The same things were measured in two ways. Each way mixes the same 9 hidden numbers, adds some noise and spreads widely along 6 directions of its own, which tell nothing about the thing.
Some things both ways: the first way, then the second way.
39, 21, 29, -22, -47, 38, -49, -21, 5, 43, 21, 5, -6, 29, -15, 34, -55, 35, -40, -7, -9, -41, 45, -37, 14
-10, -13, 17, -16, -13, 3, 34, 27, -10, 20, 15, -5, 6, -15, 2, 16, -2, 9, -2, -1, -20, 15

3, 45, 33, -3, -19, 48, -54, 20, -26, 9, -45, 22, 3, -11, 6, 7, -12, 35, 34, 23, -7, 44, 10, 17, -13
-43, -1, 13, -67, -28, -1, 4, -13, 10, -6, 29, 28, 4, -7, -110, 14, -20, -4, -7, 18, 40, 33

15, 44, -18, -10, 26, -32, 49, 40, 3, -32, 6, -36, 17, -58, -15, -12, 29, 2, -57, -14, -22, -12, -8, -43, 34
-18, 10, 9, 11, 19, 13, -25, -6, -9, -19, -36, 3, -35, 34, -16, 9, 22, -15, -14, -6, 5, -11

32, -25, 20, 31, -47, -8, -38, -36, -25, 17, -13, 36, -1, -16, -19, 18, -20, 8, -6, -15, -26, 18, -17, 35, 31
12, 13, 20, -41, -37, -25, 9, 27, -13, 6, -34, 8, 67, -11, -8, 3, -21, -23, -5, -4, 15, -7

7, -3, -20, -37, 19, 14, 37, 52, 17, -33, 2, -36, 43, -49, 24, -6, -22, -14, -1, 10, 26, -2, -5, -24, 1
10, -24, 4, 6, 19, -19, -24, -1, -5, -18, 9, 2, 6, 6, 8, -37, 0, -17, -5, -17, 4, -17

20, 43, 27, -16, 9, 9, 0, 3, 38, -20, -24, -19, 16, -48, -10, 3, -58, -9, 20, 25, -10, 17, 22, -38, -6
6, -38, 26, -12, -8, -13, 16, 40, 24, -5, -12, 17, 31, -10, 32, -31, -15, -20, 20, 0, -8, -28

-7, -40, -2, -4, -27, 11, -40, 22, -10, -27, -22, 21, -7, 16, 9, 13, -10, 13, 6, 3, -20, -8, 11, 43, -28
3, 10, -17, 74, 11, 5, -4, 9, 46, 10, 21, 15, -41, -30, 33, 12, -9, 14, 16, 11, -43, 1

11, 5, -15, -43, 24, -5, -11, 28, 3, -16, 33, 0, 4, 44, -2, -34, -36, -18, 21, 33, 46, 18, -12, 38, -45
14, -17, 16, -34, 34, -22, 31, 30, 18, -10, 20, 27, 38, -31, 37, -29, -38, -36, -10, -14, 15, 5

14, 16, 39, 21, -19, 31, -44, -19, -24, 43, -35, 45, -25, -35, -10, 8, 10, 31, 27, -6, -9, 27, 44, 2, 53
-22, -46, 16, -16, 2, 7, -42, -19, -15, 22, -10, -4, -1, 6, -63, 41, -6, 14, -21, 10, -12, 12

42, 42, 0, -14, 1, 7, 7, 4, -16, -32, -8, 1, 32, -35, -15, -16, -23, -10, -10, 20, -36, 60, -79, -9, -25
5, -46, -20, 36, 12, 5, 50, 22, 43, 2, -26, 2, 8, -33, 67, 27, -24, 22, 27, -16, -59, 14

10, 19, 19, 26, 7, 7, -26, 49, -22, -18, -27, 4, 58, -24, 22, 16, 8, -2, 4, 35, -16, 52, -14, 22, -27
-37, 52, -19, 54, -25, -39, -28, 3, -8, 16, 64, 4, -39, -11, 15, -74, 28, -3, 17, 32, 30, -23

24, 3, 1, -13, -8, 8, -35, 44, 14, -31, -14, -16, 36, -3, 15, 27, -56, 5, -17, 26, 5, -1, 15, 4, -26
-1, 5, 11, 11, -7, 6, -5, 6, 12, -4, 15, 17, -4, -4, -15, 16, -20, 1, -9, 1, -16, 19

1, -62, 1, 22, -19, -45, 19, -7, -17, -16, 27, -7, 3, 4, -9, 1, 14, -20, -44, -24, -23, -31, -12, 38, 11
27, -47, 17, 30, 55, 30, 39, 22, 60, 15, 8, 22, -5, -37, 52, 32, -49, -8, -4, -17, -40, 28

10, 21, 3, -4, 4, 15, 22, -36, 4, 33, -6, 32, 24, -17, -36, -23, -14, -6, 12, -15, 9, 29, -14, 5, 25
10, -7, -18, -45, 11, -60, -2, 7, -58, -47, -27, -7, 65, 23, 55, -63, -3, -10, 2, -16, 29, -20

35, -6, -6, -6, -20, 51, -43, 41, -49, -9, -20, 14, 16, -21, 22, 4, -14, 32, -39, 20, -9, 31, -12, 2, 6
8, -7, -32, 17, -23, -15, -7, -23, -38, 25, -16, -25, 31, -11, 5, 22, -2, 51, 4, 1, -24, 11

30, 13, -32, -33, 58, -32, 23, 22, 8, -30, 34, -28, 26, -5, -15, -20, 30, -24, -10, 0, 33, -3, -30, -28, -3
-7, 40, 15, -19, -53, -18, 20, 28, 1, 3, 27, 13, 32, -9, -12, -26, -18, -26, 2, -1, 33, 18

13, -7, -4, -34, -12, 22, -11, -12, 10, 20, 11, 32, -19, 38, -29, 14, -16, 22, -26, -28, -6, -38, 22, -3, 3
1, 28, -20, -52, -4, -46, 38, 41, 13, -6, 4, 35, 52, -56, -1, 18, -35, -11, 10, 15, 2, 12

8, 64, 7, -38, 14, 10, -10, 20, 0, 7, -1, -1, -50, 1, -26, -22, -1, 37, -14, -2, 5, -15, 48, -25, 20
-27, -28, 15, -64, 41, -3, -9, -4, 14, -25, -16, 27, -5, 1, -43, 17, -7, -29, -20, 8, 21, -6

32, -43, 23, 26, -6, -30, 12, -48, 25, 23, 24, 58, 29, -6, -22, 36, -10, -48, 23, -20, -27, 22, -23, 20, 19
21, 10, -16, -8, -10, -9, 0, -19, -23, 18, -16, -6, 40, -19, -11, 30, -13, 28, -10, -1, -11, 5

-2, -14, 19, 4, -57, 18, -30, -32, -12, 40, 18, 21, -34, 35, -24, 1, -12, 34, -45, -24, -36, -53, 56, 0, 18
4, 21, 28, 36, 18, 27, -3, 31, 4, 10, 20, -24, -66, 17, 58, -17, 54, -21, -3, 4, -20, -38

-28, -49, 26, 15, -27, 16, -32, -19, -47, 11, -16, 32, -45, 22, -5, -12, 47, 19, 24, -18, -14, -9, 17, 55, 1
-11, -30, -17, -3, 31, 37, -21, -88, 27, -27, 50, -5, -51, 20, -48, -11, 12, 29, -9, 8, 22, 2

27, 38, 9, -16, 5, 33, 12, -10, -6, 17, -23, 14, -8, -30, -36, 0, -10, 34, -55, -22, -20, -6, 20, -44, 43
-17, 20, -38, 27, 21, -60, -21, -11, -33, -13, 17, 7, -17, -11, 32, -71, 40, 23, 18, 17, 1, -65

-5, -46, -19, -31, 19, 2, -28, 59, -20, -40, 23, -16, 29, 68, 27, 3, 9, -13, -4, 25, 41, -13, -18, 53, -73
-3, -6, -4, 0, 5, 13, -5, -19, 14, -33, 31, -5, -15, 10, 20, 25, -24, 6, -18, 5, -20, 40

-5, -9, 33, 6, -43, 0, -12, -11, 75, 16, -22, 37, -5, -35, -1, 56, -61, -2, 41, -15, -39, -30, 84, -12, 25
9, 30, -37, 44, 1, 6, -13, -52, -19, 33, -2, 21, -12, 2, -88, -2, 3, 52, 9, -2, 20, 8

-1, -46, 15, -12, -20, 20, -21, -27, -1, 5, -13, 44, -40, 14, -18, 11, -5, 11, 13, -23, -19, -20, 23, 20, 6
14, -30, -9, 43, 21, 42, 10, -27, 43, 18, 10, 16, -39, -27, -34, 65, -16, 48, -3, -2, -65, 22

-17, -69, -42, -12, 3, 1, 30, 13, -45, -9, 25, 20, -1, 12, 4, -49, 39, -14, -11, -17, 22, 3, -38, 61, 3
29, -25, -28, 98, 84, 15, -28, -42, 2, -5, 33, -22, -68, 9, 75, -31, 22, 24, -13, -33, -41, -19

-2, -14, 3, 0, 59, 26, 17, 18, -55, -41, -59, 12, -8, -44, -15, -47, 50, 7, -6, 7, 5, 56, -29, 21, 5
-1, -13, 8, 33, -1, 13, -2, -16, 42, 11, 54, 40, -38, -27, -54, -1, -6, 35, 8, 16, -31, -11

6, 20, 18, 25, -14, -3, -14, 11, 21, 7, -15, 18, 34, -12, -11, 10, -40, -1, -22, 18, -33, 12, 41, 6, -4
12, -4, -14, -23, 46, -13, -45, -25, -15, -53, -2, -21, -8, 33, 63, -25, 16, -21, -17, 15, 16, -27

Other things, the second way, with their names:
j_784: -2, 19, -11, 22, -67, 19, 27, 20, -29, 48, -38, -52, 25, 1, 33, 59, 5, 33, 18, 6, -32, 38
j_356: -6, -30, 36, -11, -5, 19, -3, 21, -24, 20, -1, -8, -2, 23, -23, 5, -1, -7, -11, -11, 3, 20
j_542: -4, -43, -10, 34, 38, -38, -47, 11, 7, -18, -24, 3, 8, -13, 72, -6, -11, -12, -7, 1, -37, -30
j_423: 13, -20, 23, -50, 33, 18, -3, -7, 34, -43, 2, 10, -4, 9, -1, -1, -5, -37, -18, 0, 17, -15
j_841: -18, 61, -18, 17, -40, -18, 27, 12, -8, 21, -25, 19, -2, -16, -47, 1, 23, 16, 24, 3, 5, -22
j_774: 4, 4, 35, -47, -19, 22, -42, -5, 12, -31, 34, -9, -28, 18, -61, 29, 11, -29, -32, 1, -3, 1
j_290: 13, -69, 8, -41, 18, -16, 54, 23, 55, 37, 53, 43, 66, -83, 2, 14, -91, 7, 10, 14, -6, 49
j_941: 15, -31, 17, 6, 19, 8, 17, 33, 20, 40, -34, 10, 32, -33, 5, 46, -41, -17, -14, -22, -18, 32
j_668: -1, 6, -31, -46, -12, -12, -3, -42, 25, -21, 56, -26, 5, -26, -2, -14, 5, -6, 5, 19, 36, -2
j_64: 3, -2, 4, 1, -27, 11, 13, 3, 10, 9, 36, -5, -14, -9, -21, -3, 9, 14, 16, 4, -10, 6
j_465: -24, -8, -81, 13, 31, -59, -3, -68, 11, -1, 84, 3, -2, -58, -8, -94, 9, 20, 30, 7, 59, -21
j_39: 25, 18, -16, -75, -28, -6, -18, -35, -30, -51, -37, -31, 35, 33, -12, 0, 35, 2, 4, 8, 24, -41
j_346: 13, 9, -24, 30, 16, -23, 15, 6, -66, 42, -45, -15, 33, -1, 44, -8, 14, 33, 7, -9, -10, -12
j_582: -13, -13, 6, -28, 33, 7, -14, -39, 26, -3, 72, 25, -32, -13, -71, -33, 4, -9, -11, 10, 44, -9
j_536: 12, -53, 34, -55, 29, -11, -22, 38, -6, -18, -50, -7, 46, 10, 39, 27, -30, -49, -29, -11, -9, 3
j_15: 29, 7, 51, 42, -22, 75, -20, -5, -16, 11, 2, -32, -62, 51, -18, 39, 45, 22, -27, -18, -55, -12
j_907: 5, -26, 24, -25, 6, 5, 23, 30, 46, 33, -16, 13, 23, -46, -7, 19, -10, -27, 5, 9, 3, -19
j_272: -12, -21, 13, 22, -45, -2, 21, 22, -47, 54, -42, -32, 38, 13, 29, -16, 11, 25, 20, -6, -6, -7
j_709: 3, 2, 9, 42, 41, -4, 12, 46, 28, 40, 49, 41, -50, -58, -15, 37, -14, 10, -7, 5, -59, 11
j_818: -18, -7, 19, 38, 10, 7, -11, 14, 49, 4, 15, 22, -47, -12, -3, -26, 14, -17, 12, 11, -5, -38
j_772: 12, -28, -24, 60, 61, 52, -11, -55, 24, -23, 9, -7, -77, 26, -11, 36, 3, 32, -12, -32, -33, 34
j_596: 6, 36, -15, -41, -58, -4, 4, -2, -48, -41, -53, -35, 40, 57, 3, -5, 15, -10, 15, -11, 34, 13
j_922: -10, 27, 12, 71, 8, -45, -38, 44, 24, 15, 39, 14, -33, -27, 47, -84, 27, -47, 10, 5, 6, -68
j_374: -15, -5, 9, -32, 13, -21, 39, 35, -6, 31, -1, 14, 33, -25, 3, -23, -18, -25, 4, -1, 39, 8
j_456: 27, -35, -2, -44, 59, -12, -31, -13, 19, -35, -1, 0, 7, -16, 28, 14, -8, -20, -24, 4, -11, -27
j_705: -13, -47, 1, -10, 46, 32, -10, -48, 2, -6, 0, -2, -40, 23, -46, 0, 16, 17, -9, -6, 15, -1
j_612: 37, -61, -34, -30, 58, -23, 28, -37, -18, -27, -1, 14, 62, -8, 28, -32, -49, 28, 5, -26, 13, 29
j_945: 18, -7, 18, 9, -22, -4, 5, 14, -37, 1, -22, -23, 31, 25, 51, -35, 21, 6, 4, -12, -12, -30
j_631: 8, 9, -27, -106, -17, 3, -12, -54, -9, -47, -31, -15, 44, 13, -76, 52, -4, -1, -11, 11, 39, 16
j_529: 18, -4, 19, 21, 29, 42, 54, 27, 44, 48, 38, 25, -22, -32, -16, 34, -39, -4, -2, -8, -6, 59
j_842: 8, 25, -3, 82, -26, 11, 7, 11, 0, 55, 21, 3, -38, -21, -22, 6, 23, 47, 22, 5, -47, -14
j_790: -17, -12, 8, -19, -24, 15, 25, 13, 6, 1, 0, 6, 5, -10, -30, 64, -28, 25, -8, -1, -41, 53
j_980: 7, 12, 11, 9, 3, 3, 0, 8, 9, -21, 15, -10, -10, 14, 45, -36, 8, -30, -3, -10, 15, -10

Some of these things the first way, each followed by its name:
30, -17, -14, -9, -21, -24, -1, 67, -9, -38, 33, -30, 36, -23, 39, 18, -31, -16, -34, 23, -4, 2, -27, 14, -9
j_941
-12, 12, 50, 28, -56, 29, -17, 16, -26, 11, -30, 17, 17, -35, 22, 11, -29, 9, 21, 22, -44, 41, 4, 35, -8
j_705
-2, -32, 12, -25, 4, -4, -6, 16, -39, 4, 53, -15, -33, 23, 20, -17, 56, -7, 22, -1, 26, -21, -2, 10, -1
j_272
0, 16, -31, -21, -32, 28, -5, 16, -11, -8, -19, 3, -9, -23, -11, -23, -14, 38, -36, -15, -21, -15, 10, -8, 18
j_772
52, 40, -7, -13, 8, 27, -7, 40, -4, -24, -2, -22, 46, -47, 7, 11, -15, 12, -65, 22, -35, 15, -11, -71, 1
j_668
31, 20, -8, -19, -20, -13, -21, 28, 27, -25, 20, -37, 30, -6, 3, 17, -56, 1, -39, 15, -11, -29, 18, -30, -14
j_980
-9, 2, -9, -8, -15, 4, -16, 47, -3, -7, 18, -11, -5, 17, 10, -19, -20, 16, -44, 18, -8, -28, 53, 9, -13
j_529
14, 5, 10, -9, -7, 34, 29, 20, 12, -24, -26, 2, 43, -58, 5, 13, -33, -7, -25, 9, -48, 22, -16, -31, -8
j_39
3, 35, -27, -20, -14, 20, 19, 6, 3, -2, -8, -16, 15, -44, -17, -16, 17, 28, -34, -28, -27, -24, 6, -54, 30
j_596
17, 14, -3, -12, 27, 13, 14, 26, 5, -13, -10, 24, 22, -23, -7, -21, -32, -13, -7, 26, -5, 46, -3, 5, -8
j_456
-3, 6, 15, -13, -18, -4, -1, 56, -16, -4, 41, -18, 20, 15, 36, 4, -7, -10, -3, 28, 1, 3, -4, 27, -31
j_374
-24, -15, -2, -18, 20, 3, 4, 8, -26, -16, -1, 22, -26, 23, -12, -52, 23, -9, 32, 12, 11, 27, -13, 57, -31
j_423
0, 14, -7, -6, 59, 20, 56, 5, 0, 11, -16, 52, 31, -26, -28, -35, 19, -23, 4, 1, -1, 60, -20, 11, 7
j_709
10, 22, 0, -64, -8, 9, 7, 1, 44, -4, 20, 18, -31, 11, -13, 20, -20, 3, 32, -18, -16, -28, 7, -28, -13
j_841
-1, -11, 2, -21, 23, -15, 56, -18, 62, 13, 26, -4, 26, -16, -23, 1, -31, -37, 9, -18, 17, -32, 37, -27, 20
j_612
4, 36, 25, 37, -11, 19, 4, -50, -26, 58, -25, 37, -3, -54, -40, -34, 27, 20, 4, -21, -20, 35, 22, -13, 71
j_356
